The rows are grouped in 4 different ways at once. Each group adds its own fixed numbers to the row, and there is some noise. The rows also spread widely along 13 directions, which tell nothing about the answers.
In the rows, zero is written as 128.
Known rows, each followed by its group in each grouping:
146 130 129 140 142 124 102 116 132 137 120 134 125 131 120 153 114  92 146 124 126 157 138 142 151 155 126 138 | Z922 M F (0)
119 153 113 165 117 101 133  92 148 121 182 165 101 136  81 142 152 111 171 113 166  94  86  88 154  93 146 151 | Z922 D J (3)
130 153  93  99 146  86 164 135  81 171 126 142 157 129 138 177 111  55 108 203 115 170  99 125 113 192  97 117 | Z555 H F (1)
140 149 126 149 123 126 140  72 107 163 143 164 127 166 121 151 135  99 121 128 146 144 127 138 147 137 110 153 | Z480 D Z (3)
131 113 146 127 150 139  95 158 147 141 116 117 200 142 130 140 139 118 141 108 117 163 172 133  72 148 125 137 | Z433 H J (4)
127 129 134 152 109 119 147 100 112 121 106 177 116 183  97 128 109 131 173  90 110 127 115 129 109 145 165 158 | Z470 A Z (1)
 92 132  80 139 148 103 140 105 128 117 175 145 157 110 162 142 100  80 198 127 109 150  84 121 134 141 142 111 | Z433 V Z (4)
129  97 171 108 146 153  97 128 104 143  63  96 124 104 128  99 103 135 157 160 100 145 142 169 137 151 134 162 | Z555 V F (2)
134  93 149  94 119 167 151 173  95  94  54 118 136 100 185  87  70 133 159 118 104 130 150 179  95 143 133 108 | Z470 M J (2)
161 137 152 117 159 121  92 130 144 185 185  86 173 121 116 123 151 125  80 127 146 149 137 112 108  97  88 155 | Z25 A J (0)
131 116 142 166 129 120  73  88 164 135 154 152 112 129  81 134 127 133 126 120 135 178 121  92 138 129 165 167 | Z25 A J (4)
116 107 159 120 116 135 119 105 114 142 140 159 156 119 157 105 147 151 129 133 149 124 101 128 120  74 127 133 | Z480 A Z (2)
118 141 176 106 140 161 110 161 144 123 115 116 142 106 102 131 128 100 171 139 161 109 119 141 126 121  97  91 | Z433 H Z (0)
135 121  92 141 112  89 149 109 124 120 152 178 148 131 143 122 123 125 119 120 119 145 104  83 109 112 173 155 | Z470 A F (0)
133 126 183 122 128 121  86 163 119 155 113 153 202 165 101 148 181 156 117 105 121 121 125 131  85  87 114 124 | Z433 M F (1)
126 103 136 120 130 140 140 117  81 142  98 169 164 126 183 125  99 110 138 154 115 173 112 168 119 140 128 116 | Z480 A Z (3)
161 113 153 141 154 154  96 154 142 156 100 123 214 161 142 133 177 100 171 126 179 128 184 151  91 149 103 179 | Z25 V Z (3)
172 157 136 124 126 136 118 146 128 138 105 130 150 138 136 138 141 114  53 119 129 179 190 129 136 163 113 137 | Z555 V F (4)
139  95 180 119 145 126  94 147 107 174  95  99 163 143  92 103 164 172 113 144 123 108 152 120  84 120 139 196 | Z470 M Z (2)
123 130 130 139 160 122  67 166 180 144 145  75 160 120  77 159 184 129 120 150 135 105 169  89 107 138 130 150 | Z555 M J (2)
131 123 130 133 119 133 133  88  93 140 101 143 136 162 138 128 149 189 118 127  74 101 129 153 101  97 156 134 | Z922 A Z (4)
184 169  97 138 118  96 184 138  95 136  87 149 152 163 143 114 155 133 131  97 130 137 147 118 121 176 144 173 | Z480 M F (4)
136 138 143 135 134 124 113 148 165 130 185 119 182 135 128 127 147 105 136  71 169 126 141 106 113  93  93 120 | Z480 V F (4)
143 127 140 135 141 123  96 196 168 106 118 100 162 104  88 109 172 146 145 122 142 103 148  80 100 133 155 142 | Z433 M F (4)
123 101 161 134 112 116 100  96 136 133 165 156  98 128  88 109 116 146 101 114 146 122 107  86 132  73 158 151 | Z922 D Z (0)
106 135 122 151 162 155  50 112 163 133 122 108 158 100 114 141 156 146 177 138  75 138 133 152 166 132 121 124 | Z470 H F (0)
129 142 172 136 119 170  86 169 164 119  78 144 138 161  70 183 148 128 125 114 129 127 173 143 116 142 110  72 | Z480 H F (0)
135  83 165 106 121 163 133 173 128  95  92 143 171 134 167  97  81 105 166  89 137 144 153 152  70 137 137 110 | Z433 A Z (1)
122  97 153 127  87 125 122 114 142 112 132 173  89 119  95 106 114 127 111 145 165 110 108  86 115 101 153 142 | Z470 H F (1)
123  75 150 168 119 125  66 174 165  90  79 158 144 143  82 114 122 179 165  76  97 145 154  92 102 135 213 148 | Z480 M F (0)
107 119  86 153 107 130 128  74 115 126 145 162 152 151 188 129 149 179 127  97  81 114 135 137 127  89 153 121 | Z480 V Z (2)
143 204 111 139 118 133 161 126  94 143 108 158 155 189 124 172 179 141 113 100 103 103 140 158 138 128 108  95 | Z433 V Z (3)
119 128 134 117 123 126 120 158 112 110 150 161 187 105 177 120 136 167  91  97  93 153 100 125 109  59 132  66 | Z922 A J (4)
145 135  94 119 122 154 174  93 104 120  78 134  93 142 152 157  76  77 132 169 104 148 166 165 116 215 137 119 | Z433 D Z (4)
132 137  86 152  96 112 156  79 136  95 151 193 114 110 167 110 140 113 155 130 169 123 101 102 148 112 155 157 | Z470 M J (4)
149 156 138 140 123  81 131  99  89 163 169 177 132 118 134 111 140 115 106 114 162 172  73 111 179  98 121 163 | Z922 M J (3)

New rows. What belongs after each?
152  86 131 126 138 166  81 137 189 129 148  91 148 107 147 141 121  84  97 144 174 148 211 116  91 151 111 148 | Z25 D J (2)
101 103 147 142 153 153  47 132 169 110 142 142 149  70 134 130 125  99 156 148 147 181 124 122 166 138 127 107 | Z922 H Z (4)
131 202  17 173 148 125 144  67 149 142 138  96 103 178 123 225 163  97 152 134  68  99 183 149 154 220 130 130 | Z433 M Z (2)
144 163 148 135 133 107 114 114  91 148 125 139 123 117 125  96 144 167 129  81 109 156  93 136 185 110 133 154 | Z922 M J (2)
131 147 109 126 108 157 143 113 149  98 147 154 123 107 168 129 129  98 134 131 176 106 132 132 158 111 103  79 | Z480 V Z (0)
146 155 102 126  93 112 195 130  60 125  65 197 123 162 146 160 116 117 114 150 102 129 107 152 123 154 140 110 | Z470 M F (3)
115 127 126 109 109 126 152 112  82 134 123 156 109 144 137 143  81 127  97 137  84 137 105 145 116 129 134  80 | Z433 V Z (1)
155 141 126 112 113 159 147 137 142 104 100 130 104 102 126 115 137 119 149 173 174  85 130 128 126 127 124 113 | Z25 D J (0)
125 111 121 120 115 126 160 154 133  88 107 120 109 111 101  96 112 148 173 136 119  82 117  93  80 127 183 134 | Z433 D J (4)
134 124 122 152 126  99 109 122 132 124 130 151 129 123 102 117 149 147 153 130 126 130  96  93 133 125 165 159 | Z25 M F (4)
120 129 180 141 123 114 103  74 117 167 189 167 118 130  97 117 115 108  98 116 160 163  81 111 156  78 112 160 | Z470 A Z (3)
135 102 148 110 121 166 126 133 117 129 123 105 123 113 146 116  92 146  83 138 108 128 155 156 101 108 115  96 | Z480 A J (3)
138 144 127 133 119 120 145 113 118 139 136 142 126 161 144 154  94  91 133  74 124 158 139 149 135 149 107 123 | Z480 M F (2)
146 161 138 134 142 152 129  90 104 152 103 124 119 122 126 122 139 115 159 152 116 132 113 171 171 141 105 154 | Z470 A F (3)
133 128 111 118 169 102 144 130 122 160 159  71 147 124 111 118 112 112 175 145 115 104 104 114  91 142 130 158 | Z25 A Z (0)
107 107 161 146 141 109  71 162 163 126 120 137 161 125  47 124 189 164 203 145 147  82  96  79  94  88 180 162 | Z433 M J (0)
123 132 121 149 129 163 104 133 208  99 182 136 162 144 139 175 119  38 154  76 197 133 191 122 123 135  86 107 | Z470 V Z (0)
110 155 118 115 128 114 137 107 131 145 198 120 136 134 125 173 129  83 129 134 131  93  91 133 119  95  76  80 | Z433 M F (1)
158 155 127 129 135 100 141 103 115 170 157 113 147 143 130 105 177 131 123 112 163 108 135 107 124 120 122 201 | Z433 M Z (2)
120 141 105 119 103 143 147 116 106 127  93 145 111 158 112 179 141 145 111 173  78  75 130 147 104 127 134  71 | Z433 V F (1)
120 106 162  98 130 143 136 134  98 136 138 128 146 102 166 103  91  95 127 150 155 129 111 154 122  99  94 115 | Z555 V Z (3)
162 149 158 104 102 108 152  99 122 160 146 158 101 100 100 108 170  89  77 210 241 112 101  76 144 102 113 173 | Z433 V F (4)
124 127 105 143 146 148  95 113 139 119  97 137 145 100 146 136 140 125 164 164 100 164 142 144 151 170 153 133 | Z433 V J (4)
172 145 144  80 156 116 161 224 112 138 139  78 216 120 166 100  96  98 101  65 118 167 155 128  70 137  97 108 | Z433 A F (0)
124 102 192  95 144 144 103 129 117 165 124  74 114 132  76 120  86 126 123 141 117 113 139 153  96 105 104 138 | Z555 V J (0)
113 103 239 117 138 157  26 153 154 155 129 113 169 104  73 105 167 181  94 132 142 141 130 122 111  57 105 134 | Z555 H J (4)
124 123 153 144 150 102  83 107 114 183 161 127 148 142  88 146 135 117 109 132 122 162 113 115 130 127 127 167 | Z433 M Z (3)
 97  97 107 126 113 146 113 146 137  90 112 145 136  98 140 125 120 164 127 158  91 103 125 115 103 110 163  82 | Z470 H Z (0)
128 147  95 119 136 141 140 109 145 151 144 101 175 149 165 173 177  99 149 146 136  78 170 146  83 125  90 127 | Z433 H F (2)
 89  51 155 103 112 153 104 131  89 116  75 151 126 101 149 129  74 164 110 192  60 141 108 155  92 106 157  67 | Z480 V F (4)
167 144 156 120 149  99 113 103 117 195 178  55 123 152  81 122 146 143  59 108 126 107 155 115 110 104  93 185 | Z922 M F (4)
122 132 133 152 143  96  71 130 139 127 158 173 164  91 128 105 139 130 129 107 135 194  90  87 179 119 158 156 | Z555 M Z (0)
124 122 167 136 146 157  82  96 131 144 110 103  94 106  87 110 109 136 147 151 124 143 129 148 173 150 125 141 | Z480 V Z (4)
131  97 128 134 123 112 100 149 115 114  86 160 114 101 104 101  98 143 125 147  90 177 115  97 140 168 197 142 | Z433 V F (1)
123 154 113 148 158 100 110 166 137 138 125 131 208 144 118 134 199 141 178 106 122 117 134  99 120 139 147 165 | Z555 V Z (2)
129 121 112 128 132  94 126 131 122 116 133 154 133  70 122  73 143 138 167 175 135 132  59  73 145 126 185 164 | Z433 A F (1)
141 123 144 110 123 131 117 153 101 155  66 191 175 134 125 184 161 104  68 218 139 185 145 121  97 163 137 109 | Z433 V J (4)
137 106 106 123 147 127 116 131 139 118 127 131 150  60 158  87 120 110 155 180 143 157 112 104 137 141 157 164 | Z470 A J (0)
147 171  82 151 144 137 115 139 139 148  89 126 132 137  87 195 191 112 109 207 119 114 170 121 154 194 125 116 | Z480 V F (3)
126 127 115 154 135 105  77  68 101 166 133 168 159 135 156 124 154 173 110 111  60 194 119 134 166 117 165 174 | Z433 V F (2)
 97 112 113 147 162 136  55 162 158 115 129 100 186 107 122 124 150 190 158 105  46 135 142 118 112 126 170 106 | Z433 H Z (0)
107 144 169 138 133 153  78 123 157 140 145 126 154 146  94 163 167 129 150 101 132 103 133 142 138  82  89 111 | Z470 V F (2)
123 120 124 135 121 152  99 146 187  96 159 107 117  93  97 111 148 136 119 138 165  76 151  83 131 102 139 119 | Z470 V Z (0)
145 144 162 121 160 152 104 131 128 170 115  73 167 147  98 108 165 143 161 120 127  94 155 156 111 142  84 171 | Z470 H Z (1)
133 146 108 126 109  96 161  52  69 144 120 201 109 116 164 101 115 140 133 163 108 166  53 136 167 109 164 164 | Z555 A J (0)
101  97  94 134 102 131 136 130 137  91 109 155  96 114 105 138 132 154 164 199 118  57  92  99  95 112 180  93 | Z25 V J (1)
108 121 129 133 140 137  80 149 167 101 167 110 156  90 155 134 121 110 144  95 123 142 132 126 144 106 112 102 | Z555 M F (2)
137 100 153 126 139 150 100  80 125 162 138 112 139 121 146 123 133 103 146 164 161 123 139 165 119 110 102 177 | Z433 M J (3)
 99 131 105 143  91 175 106  96 176  89 148 170 131 115 167 163 163 132 120 138 147  96 152 134 130  84 115  79 | Z470 H J (2)
116 128 134 159 144 128  57 118 175 118 149 140 112  81  66 122 175 146 146 167 151 119  98  73 181 104 171 140 | Z922 A Z (0)
131  93 141 115 133 123  97 130 136 126 149 143 133  59 137  89 123 127 114 181 159 151  94  94 139  92 151 140 | Z922 A J (0)
148 180  94 147 159 127 121  99 155 163 155  96 152 157 103 164 190 103 176 143 154  81 145 131 141 145  95 158 | Z25 V Z (0)
129  83 140 127 134  96  92 139 138 136 156 150 166  75 132  77 160 146 129 175 168 134  85  65 115  83 163 174 | Z25 V F (4)
142 128  95 106  82 141 210  89 112 107 120 135  82 133 152 114 133 137 101 184 150  41 135 116  74 104 154 121 | Z433 A Z (4)
124  93 154  98 135 173 134 114 130 127  83  88 133 107 150 104 135 120 200 193 153  64 146 168  85 117 120 161 | Z555 A J (2)
160 176 144 111 120 153 152 162 137 116 107  92 105 130  97 144 129 103 100 122 146  91 166 140 125 152  82  99 | Z470 M F (4)
163 113 148 110 100 103 182 101  72 155 137 169 129 140 163  75 112 126  97 138 178 130  94 115 100  91 134 179 | Z25 A Z (3)
123 141 146 120 106 121 144  92 102 145 149 117 108 152 110 133 152 187 117 134 100  45  86 142  98  47 111 108 | Z25 M F (4)
124 115  87 153  93 131 147 129 154  76  97 171 107 153 107 151 152 166 151 136 112  59 144  99  83 104 204 111 | Z922 A J (0)
127 155  85 139 117 140 158  86 106 121 108 144 118 162 146 141 129 133 167 120  88  95 133 161 132 153 141 118 | Z433 V Z (1)
134 119 130 140 147 132  86 134 165 133 154 111 157 118 121 134 124 109 114 109 128 175 171 109 118 150 137 142 | Z433 V J (4)
130 134  47 162 121 159 149 116 183  77 144 113 137 166 155 163 122 105 164  84  98  81 205 135  85 170 144 110 | Z470 A Z (1)
145 177 145 136 123 133 137 141 137 123 128 139 143 159 112 139 160 133 152  60 146 111 139 135 132 107 114 124 | Z922 A J (2)
146 127 124 122 108 127 172  52  60 164 107 173 133 136 182  91 142 159 140 166 127 119  87 167 130  94 130 174 | Z480 A J (3)
143  85 108 102 147 135 106 117 105 135 130 100 110  59 182 103  52 106  78 171  87 191 139 145 156 153 134 118 | Z922 V F (0)
151 123 138 124 136 150 120 117 120 141 105 121 166 142 157 124 132 131 146 112 120 128 159 173 108 125 106 151 | Z470 M J (0)
 93  75 189 106 146  95  74 157 105 176 174 150 196  98 108 120 117 123 103 156 135 184  66  95  85  67 129 128 | Z433 H J (3)
152 143  76 113 149 114 211 147 103 130 119  75 127 127 149 116  92  77 185 147 125  90 130 138  97 184 119 142 | Z480 A F (3)
152 176  99 136 152 157 118 136 145 112 147  84 162 114 188 102 151 139 150  42 114 123 177 162 176 135  96 121 | Z922 V Z (2)
148 110 157 142 138 138  77 146 139 146 104 101 128 172  73 157 123 149 110 105  86 131 169 140  97 153 128 133 | Z25 M F (1)
153 187 131 112 137 164 151 108 119 133 115 116 154 121 177  97 161 122 182 107 153 101 134 184 159 126  76 131 | Z433 H Z (0)
109 125 100 151 129 139 114  88 145 116 129 142 112 132 122 162 140 112 163 162 125 103 135 131 141 139 144 121 | Z922 V Z (4)
146 125 203 121 129 168  59 189 125 130  63 122 177 123  94  84 190 230 110 101 102 109 146 143 131  86 124 109 | Z480 V F (1)
158 155 129 112 116  85 169 160 141 112 172 130 121 101 121  87 118  84 129 102 205 111 101  71 134 111 124 156 | Z555 M F (0)
129 114 133 139 107 136 113 111 132 101 100 198 114 103 126 104 132 127 148 160 154 149  99 105 153 138 178 139 | Z433 A Z (1)
144  65 156 120 124 151 113 106 118 147  92 111 146 167 141 108 101 135 151 116 107 119 181 165  62 132 142 179 | Z433 V F (1)
106 106 106 146  79 147 124  88 144  95 112 211 121 145 159 160 143 128 138 143 144 118 144 123 114 105 172 113 | Z433 V J (2)
160 139 120 139 139 117 112 182 148 104 122 125 183 124 145 106 164 145 156  66 131 119 153 114 122 117 139 140 | Z922 M F (0)
159 162 188 125 154 119 118 137 114 159  87 144 158 119  96  88 148  99 201 116 179 185 102 133 156 170 119 197 | Z433 H J (4)
108 118  99 146 155 117 112  81 143 148 209 116 168 133 166 159 120  61 186 105 138 127 120 150 133 102  89 140 | Z922 V F (3)
140 109 180 105  92 177 146  92 126  96 115 146  77  99 157  75  68 115 135 114 169 137 120 161 132  95 124 120 | Z433 A J (4)
122 104 153 119 126 152 106 122 105 124  93 152 140 124 149 127 103 144 157 140  85 145  97 173 120 118 129  97 | Z25 A F (1)
101 129 126 139 109  96 136 136 138 100 148 192 122 115  98 130 113 106 167 122 143 135  64  77 135 106 159 113 | Z470 H F (0)
111 155 125 150 111 151  95 125 147 112  79 150  93 137  54 171 173 163 137 170  91  81 127 124 147 143 146  93 | Z470 H F (1)
 83 111  82 123  88 134 154  92 111 105 122 156  61 128 120 188  86 140  84 193  52  93 106 118 103 113 168  54 | Z470 A F (2)
156  91 181  93 112 132 157 129  42 159  51 146 111 127 139  90  76 130 102 173 116 149 113 170 107 139 128 166 | Z470 M F (3)
149 122 162 108 123 139 146 133  67 144  43 183 181 150 157 114 135 153 158 140 110 152 113 172 105 127 132 132 | Z480 D J (0)
